The first 8 rows are patterns. Each new row is the sum of 2 different patterns, raised or lowered, with some noise. Before adding, each is slid sideways (what falls off one end comes back at the other) and multiplied by a number that may be negative. Names go in the order of the patterns.
Known rows, each followed by the names of its patterns:
[-11   9 -10  -1  -7   9  19   0   2  -1  11   2 -23  13 -25  -3 -13 -12
  15  -7  -8   2 -10  -8 -23  13  -6   4  25  -1  10   1  -6  13]
k_433
[  0  11  -7 -17  21  10   7   1   1 -13  17   4   4 -34 -30 -30  -2  -8
  23   6  -3 -30 -18 -14   2  14  31  38   6  -4   7  16  -5  -3]
k_981
[  4 -19 -30 -10   9  -6  32  -5  -3  -1  -2  17  -6  -6  -3 -17   0  12
  18 -18  -3 -13 -12 -15  18  50  -6  -2  -1  -4  13  19   8   5]
k_711
[-23 -14  12 -22   8  -6  28  -4   3  16  11  -6 -26 -11  -8   0  16   5
  26 -11   7 -10   7 -11  -7 -10 -41  23 -10  -5  -1   6   0  17]
k_997
[ -5  12   4  -3  32  -6   0  -2  14 -19 -30   3  -2  37  17 -15   3  -6
 -15  -5  -3  14 -22  17  -5  -9  -2  12 -18 -26  28  -6  -9   9]
k_688
[-32 -10  11  -2 -27  25 -10 -22   6   0  11 -20  -2  -1   7  -3  -3  20
  11  27  -6  -7 -18  -3 -22  30 -15  14  16  -3  10   1  -8 -16]
k_742
[ -5  -4   3  10   1   5  13   0 -14  -6  -8  14  -7  -5 -10  24   7 -10
  -4  -6   7 -13  -9 -14  21  -9  -6  12  -2   2   5  30   4  12]
k_900
[  5  -9   1 -10  -7  -1   3 -21   3  -1  -3   0  -5  -2   9 -17   3   2
  -8  22 -19  14 -24 -10   2 -16  21  15   3 -13 -13 -28 -26  12]
k_768

New rows. What belongs after each?
[ 16  32  35  15   3  22  12   5  24  14  50   4  17   0  46  16   2   6
 -17  42  -2   5   3  41  11  22  14   6  27   7  54  17  51  11]
k_997 k_900
[  4   3  13 -17  42   3  19  30  11  12  29  -2   5  39 -11  24  10  68
  37  43  35  35  -2  -8  11  31  32  43  24  34 -11   1   7  27]
k_981 k_997
[ 49  18  27  -5   5  23  22  12  25  13 -17   2 -12  23  39  55  28  35
  -8  10   8   5  21   9   6  31  39  52  40   8  12  32   6  29]
k_711 k_742
[ 43  33  22  33  28  -5 -37  -6   9  25  18 -18  23   1  -8  18  30  48
   4   7  20  -3  17  15  33  26  26  15  14   1  26  -4  33 -11]
k_711 k_742
[ 11 -22 -12  13  -4 -10  54  19 -15   7   8  14  18   7  34  -5  21  -2
  19 -11 -26  14   3  30  35 -12   6   4 -28  14 -10  39  -8  20]
k_688 k_768
[-13  -3 -13   8   9  32   1  16  -4   1   8  11  22  42  23  20  14  11
  43  -5  26  -6  12  14 -10  45  35  21   3   4 -18   2  26  21]
k_981 k_768
[  7   2  -7   3   2 -37  -9  -3  -1   5 -16  13  -3  12 -17   6  -5 -24
  -2  -4  -7 -34  -7   2  -9  14  -3  -2   4 -16  -9   3   6   7]
k_433 k_900
[  9 -23   4 -17 -13  -7 -26  -3   1  17  -5  -2  10 -13  -8  -5 -19   5
 -40  -2 -11   3   2   8  17  -9   4 -30 -38  17 -30  -4  -6 -14]
k_433 k_688
[  5  12  -3   3   2   1  -1  55 -24   7  19  -4  16 -12  13   1 -14  -6
  17  21 -32 -11 -34  -1  -5  36  51  15 -24  14 -15  -1  23   1]
k_711 k_742
[ 19  11  11  16   5   2  12  14 -12  17  22  16  21   0  18  25   9   1
  11  14  33   2  22   5  11  24 -11  37  30   7   6   4 -10 -26]
k_900 k_768
[  0  37  37  41  24   8 -10 -34  23  34  22  46  -3   7   4  21   4  27
  34 -12  30  15 -14  22  26  19  37 -17   9  37  -1  42  13  35]
k_711 k_997
[ -7  14 -12   6  -7   4 -17  13  16   2   4   0  11  11 -25  13 -15  -5
   9 -18  24 -20 -10   7 -15  10  -6  16 -11  -2   3 -15  19   5]
k_433 k_768
[ 31   0  -5  -3  17 -10  21  29  38   7  12  29  10 -10  25  21   6  -3
  -6  28 -16  13  -2  13  -3   4  21 -20  15 -16  10  23  26 -14]
k_688 k_742
[ -8 -22 -18  -5 -40  42  -1   1 -14   2  -3  24  -8  12  41 -12  12   4
  43  -2   7  22  25  -3 -31   8   3   7  22  12  24   7  17  -2]
k_981 k_997
[  4  10  18  12 -41  24  12   8  17   5 -19 -43 -18   7   3   7 -22  -2
  18  -6  -1  -9  16  23  -9  13 -17  12   7  -8  21 -28  12  14]
k_711 k_688
[  9  -2  18  33  23  36   9   1  -5 -18   6   6  21   3  23  35  16  15
  24  27   9   4  18  10  17  23  12  26  14  44  40  47  20  11]
k_433 k_981
[ -6  29 -17 -13  27   3  31  22  11 -11  11 -11  -9  -9 -11 -22   6  -5
  21  14   8 -32  -2  -2   6  20  28  37  21  -8  16  24  -3  24]
k_981 k_768
[-15 -16 -32  -2 -12  -3 -56 -40 -45 -41 -28 -10 -16 -20 -53 -27 -40 -13
  -9   7   4 -29 -24 -18 -11 -33 -25  -5 -23 -10 -31   4  -5 -27]
k_433 k_981
[-41 -34 -33 -36 -11 -70 -45 -21 -61  -8 -55   6 -59 -39 -17 -38 -23 -47
 -44 -53 -46 -41 -48   1 -41 -35 -42 -36 -50 -42 -42 -91  -9 -45]
k_997 k_768
[ 15 -11 -44  -5  10  28  15   4  -9 -16  -6 -24  23  13  17 -10  18  -9
  14  45 -19  13  -2   8   0   4  -3  25   9 -19  35  -4  14 -16]
k_711 k_997
[-38 -15 -54 -44 -24 -64 -42 -35 -17  -8 -27 -37 -45 -43 -63 -37 -25 -26
 -32  -1 -24 -13   9 -55 -11 -34 -23 -44 -32 -51  -2  -2 -42  -9]
k_433 k_997
[-10 -36   8 -32 -35 -19   1 -15  23 -30 -23  -1 -27   7 -19   3 -14 -22
   1   7  -1 -43 -21 -26 -19 -13   5  43 -22  -8 -19 -10 -10  -3]
k_711 k_997
[  5   0   1  -4   6 -20  14  16   6  -3  15  31   3  -8 -11 -20  11  -4
   1  21   3   3  -3  13 -13  -6  16   1  -1  32  21  -6   7   7]
k_433 k_688
[ -1  -3  -7 -35 -13 -18  -3  -5 -20   7 -20 -10 -14 -10 -11 -33 -15 -21
   6 -16 -21   5 -27  14 -19  -6 -10 -11 -11 -10  -5  -4  -4  11]
k_433 k_900
[ -8 -21 -12  21 -34 -20 -16 -14 -11   0 -37   0 -18  13  18 -10   7 -20
 -11  -8 -14  25 -16 -16 -18 -13 -26 -18   6 -21 -23 -17 -11  -1]
k_981 k_768
[ -3   7 -27 -10 -18 -12  11   0  11  -4 -33  -6  23 -16 -17   5 -27 -20
 -31  25  34 -14 -17  -8 -11 -16  -1 -25   1  -1 -11 -33   0 -27]
k_711 k_742
[-15 -24 -51 -10 -17 -29 -44 -50 -29 -21 -13  -8  -8 -45 -38 -20 -20 -24
 -23 -21 -72 -52 -29 -30 -27 -18 -38 -31 -51 -42 -22 -28   6 -24]
k_711 k_997
[-16 -18   6   0   0  14  27  31   2 -15  -3  36 -29   7  14  16   6 -17
  16  -1   8 -16  -3  -6   0 -16 -28  18   7  19   6  46 -24  25]
k_742 k_900
[-29 -41  -8 -33 -28 -22 -61 -13 -18 -44 -10 -32 -10 -65 -29 -41 -68 -40
 -42 -19 -23 -42 -25 -55 -29 -54 -22 -48 -47 -40 -30 -29 -41 -10]
k_433 k_997
[16  7 36  2 24 31 19 -4  2 22 19 22 29 18 19  4  5 12 30 29 27 37 16 25
 17 23  5 35 25 17 10  1 36 13]
k_981 k_900
[ 35   4  14 -14  -4  13  28   6 -10  21  19  19  -1  22  51  -9  31  16
  25  28  16  11  22  13  52  48  58  10  28  -3  -6  21  33  32]
k_433 k_981
[35 26 35  9 28 19 54 39 58 56  9 27 39 25 41 39 41 16 47 22 13 29 20 31
 34 10 49 19 33 35 11 38  4 49]
k_433 k_768
[-22   6 -22  -2 -14 -16 -16 -11  19  21  10   6 -28  -2 -18  16 -31   0
   2  11  11   0  46 -12  20 -19   7  -4 -15 -15  16   4 -40  14]
k_997 k_900
[  8  15 -16  12  21  41  31  13  34  37  15   6  19  49 -17  40  31   8
  18  21  21   1  44  10  13  29   1  21   3  22  50  28  23  35]
k_688 k_742
[  8   8  -3  28 -20  16  14   9   1  19  27  -9   2  17   3   6  14  -9
  19 -33   8  10   0   9  33  36  -3   2 -38 -21  28   9   9  20]
k_688 k_768
[  7   8 -28 -22 -29   5   6  35  30  31 -34  22 -36  -7   8  -6   4  -4
  23  35  14   7   4  17 -37  28  26   6  12   4   6 -38   8  -2]
k_711 k_742
[ 29  18   1 -10  24  29  14  16  42  32  32  10  37  46  17   5  17  33
  29  42  11  34  30  65  39  57  34  27  11  22  30  35  40  31]
k_981 k_900
[ 10  11   3  12  15  -4  22   2   3  11  39  46  20  11   9 -29   3   2
  28  24   9  13 -10  -7 -20   8   3 -12  -5   8  12  -1  -2  29]
k_433 k_981
[ 12  -8   2  28 -21  19  -3  -3 -12   2 -21  -5  17 -38  12 -25 -12 -21
 -10 -17 -18 -25  -7  -2  13  -5  -3   0 -13 -21   3 -17  14 -23]
k_433 k_997
[ -9 -21 -21 -17  29 -31  20   2  -5 -32 -19 -31  17  15   7  41  -9  -4
 -27   9 -12 -22 -14   7  13  -9  17   2 -13  -9 -28  -4   1   6]
k_981 k_997
[ -7  -3 -21  -3   5 -11  -7 -10 -16   4 -11   8 -14 -13   6 -27  -1 -14
  16  -5 -20  14   7   6  -2 -10 -25 -23  -5 -17 -17   2 -16   8]
k_711 k_768
[  4 -10 -35  -7   3   5   5  14 -17   4 -36   8 -13 -10 -22 -32  38 -17
  -6 -30  -9   6  10 -22  -6  11 -22  -5   6  12  -4   6  13  -1]
k_997 k_688
[29 27 56 13 23 10  0 17  3 40 73 35 51 34 13 37 65 10 36 50  4  0  7 50
 23 54 14 26 26  5 31 -5 27 30]
k_711 k_742
[ -7   6  22  18  31 -12  -3 -22  12  14  -8   6 -12  15   9   6  34  12
   9 -18  19  -4  16   3  40 -23 -37  20   6  12  10 -12 -22 -22]
k_711 k_742
[ -5 -38 -40 -26  -8  26 -14  -5  11 -11 -13   0  15 -32  -5 -13 -46 -25
 -17  -5  14 -19 -24 -15 -15 -15 -30 -42 -12 -23   0  -1  18 -56]
k_711 k_742
[  1   7 -11  15  -5  15  14  19  17  24   6   7  -7 -15 -15 -11  29  -3
   9   3  11  11  24 -20   4  18  -7  16   3  28  13   0  24  19]
k_997 k_768
[-31 -22 -21  -9 -43   0 -35 -17 -16  -7  22 -19 -23 -28 -40 -16   2 -12
 -30   1 -33 -49 -20 -10 -15 -10 -22 -20 -14 -21  -9  -9 -13  -1]
k_711 k_742
[-12  -2   7  28  24   3 -12 -13  23 -11  24   4  -8 -11 -21   5  18  44
 -13   1   1 -23   0  -7  13  11  18 -13  -6 -37  20 -19  11  -2]
k_711 k_742
[ 12  17   3   6  50  37  38  18  46  -2  19  13  35  31  33  12   6   0
 -16  -2  14   3  14  14  13   4  25  25  18  -7   1  14   3   5]
k_981 k_900
[-13 -27 -42 -54 -53 -43 -20 -28 -44  -3 -36 -15 -52 -26  -7 -57 -18 -19
 -24 -35 -20 -61 -47 -18  12   0   7 -30 -20 -47 -26 -35   7  -8]
k_981 k_768
[-30 -95 -44 -22 -51 -59 -32 -50 -57 -66 -36 -31 -55 -55 -24  -6 -48 -42
 -59 -46  -4 -48 -41 -42 -37 -56 -29 -32 -45 -21 -33 -29 -51 -31]
k_688 k_742
[-27 -12 -11  -5 -34 -21 -13 -16 -10 -25 -15   8 -35   6  -9 -11  14 -38
   5 -27 -22  -5 -22  20  -7  -8 -26 -40 -37 -41  -1  -3 -28  -3]
k_433 k_768
[-28 -17 -32   5   4   6  12 -26 -20 -26 -19 -13  -3 -11 -19   1 -16 -16
 -21 -12   4  -7 -15  -6 -10  -9   2 -50  -2 -20  13   1 -19  14]
k_900 k_768
[  3 -20  10  -3 -20  13  -3   8  41  -1  39  15  -9  -2  26 -35  28  34
 -13  18 -15  23 -19   5  -9  -8  -5 -12  11 -16  14   8   5   1]
k_997 k_742
[ -2  26   5  -7  26   8  24  31  11  40  11  10  20  17   6 -11  14   8
  43  36   2  15   9   9  12  -3  30 -17  24   2   1  21  19  -5]
k_433 k_688
[-29 -47 -23 -46  -3 -35   8   2 -16 -22 -11 -22 -25 -75 -37  -1 -18 -40
   0 -15 -33   0 -39  -1 -33 -33 -20 -14 -29 -53  -3 -21  12 -23]
k_742 k_900
[-20  14  -7 -20  -3   5  -8 -27   5  -8 -13 -10  20  12   8  -5  -8 -12
  -1 -20   4  -2   1 -21  -3  -8  10  12 -23  -7  15  -1 -17  -9]
k_997 k_900
[ -8 -12  -4   9  -7   3  18   0  29  13   1  17  -7   0  10  -3   7  -9
  19 -15  10   2 -21  -3  -8  -2   0  -7  19  -3  15  -6  11  -1]
k_433 k_900
[  -7   16  -51  -27  -19  -11  -31  -45  -22  -12  -34  -29   -5  -29
  -37  -10  -24  -29   -1  -10  -41 -105  -53  -54  -30  -31  -16  -38
  -38  -62  -50  -26    1   -5]
k_981 k_711
[11 16 19 25 37 17 40 44 48 22 21 28 25 14 51  7 40 47 25 38 33 17  1 -9
 11 44 19 -2 42 33 10 25 23 31]
k_742 k_900
[-27 -19   1  26 -20 -26 -11 -14  17  15 -12  -7 -50 -15  -6  13  19  -3
 -27 -46 -26 -45  -7   1  -7 -47 -59  -5 -13 -22  -4 -12 -52 -31]
k_981 k_711
[ -2  25  -6  -6   0  20   9 -21  16  -8  -8 -21   6 -20  12  -1 -16  12
 -27 -10 -50   1  -7  -8 -15  15  -7  14 -10 -18 -18 -18 -30   6]
k_997 k_742
[ 33 -42  -2 -23 -16  -2 -27 -12 -12 -23 -28 -37 -10 -31 -22  -6 -52 -26
 -33 -27  -7 -41 -19 -34 -28 -24  -8 -19 -55 -26 -36 -34 -45 -14]
k_433 k_711
[28 -5 49 11 10 11 51 12 -9 43 12 17 19 10 21 42 12 45 24 21 22 38 30  0
 35 17 52 38 17 25 19 17 16  6]
k_688 k_900
[ 11 -18   0   5 -10   0  -4  20 -12  16 -11  -3  16   8   3   4   6   6
 -23  -1 -16  10 -14  -2  -1  19   4 -14   1  -8 -11  -8 -26 -17]
k_433 k_900
[ 15   0  23  37 -10  38  14   8  -3  28  -4  -3  50  12   3  28  13  23
  25  26  56  20  12  22  37   9 -25  17  24  60  40   0  32  19]
k_688 k_900
[ 10 -31 -38   6 -16   6  -2  -7  -3 -60 -10 -15  -2 -26 -52 -29 -22  12
  -4 -14  12 -13 -36 -15 -43   2 -33  -1 -19 -35 -12  -1 -30 -25]
k_711 k_688
[-31 -19 -13 -11  18   2  -3 -16  26  -4  23  -3   1 -25 -23   1  22   9
  17  -8 -29 -48 -27 -10   7  -3 -10 -16 -42  -3 -13  -1  10 -34]
k_981 k_711
[-44 -15 -14 -51 -36 -31 -15 -39  -2 -42 -32 -29  11 -11 -16  -4 -20 -51
 -23 -24   9  -5 -15  -5 -39 -49 -56 -18 -33 -49 -34 -21   2 -13]
k_981 k_688
[ -3 -12 -31  -4  10  -8  23  10  -8  -3  -3  12  -3  -7 -12  -5  -4   7
  17 -35   9 -26   6  -9  10  53 -25 -17  -4   2  18  35  24  -7]
k_711 k_768
[ -6 -12  12  29  18  18   1  -3  -5 -33   7  13  -4  16  -4  24 -13  -9
  16   5  12  12   5  -4  -4  -6 -25  14   9  24  30  21   4  15]
k_981 k_768
[  0  15  -8  12 -13  13  -5  18  -1  -3   2 -20  -4 -31   1   0  32  -3
  18 -17  14 -10  -9  23  -6   9   5  13  31  16  -8   6  32 -21]
k_742 k_900
[-29  10  -6  13  11   4 -34   3   2 -15  15  17   1 -37   0 -34   6   3
  -4  -9 -12  -2  -9   1  26   4  -2 -26  18   7  17 -17   3  -2]
k_711 k_900
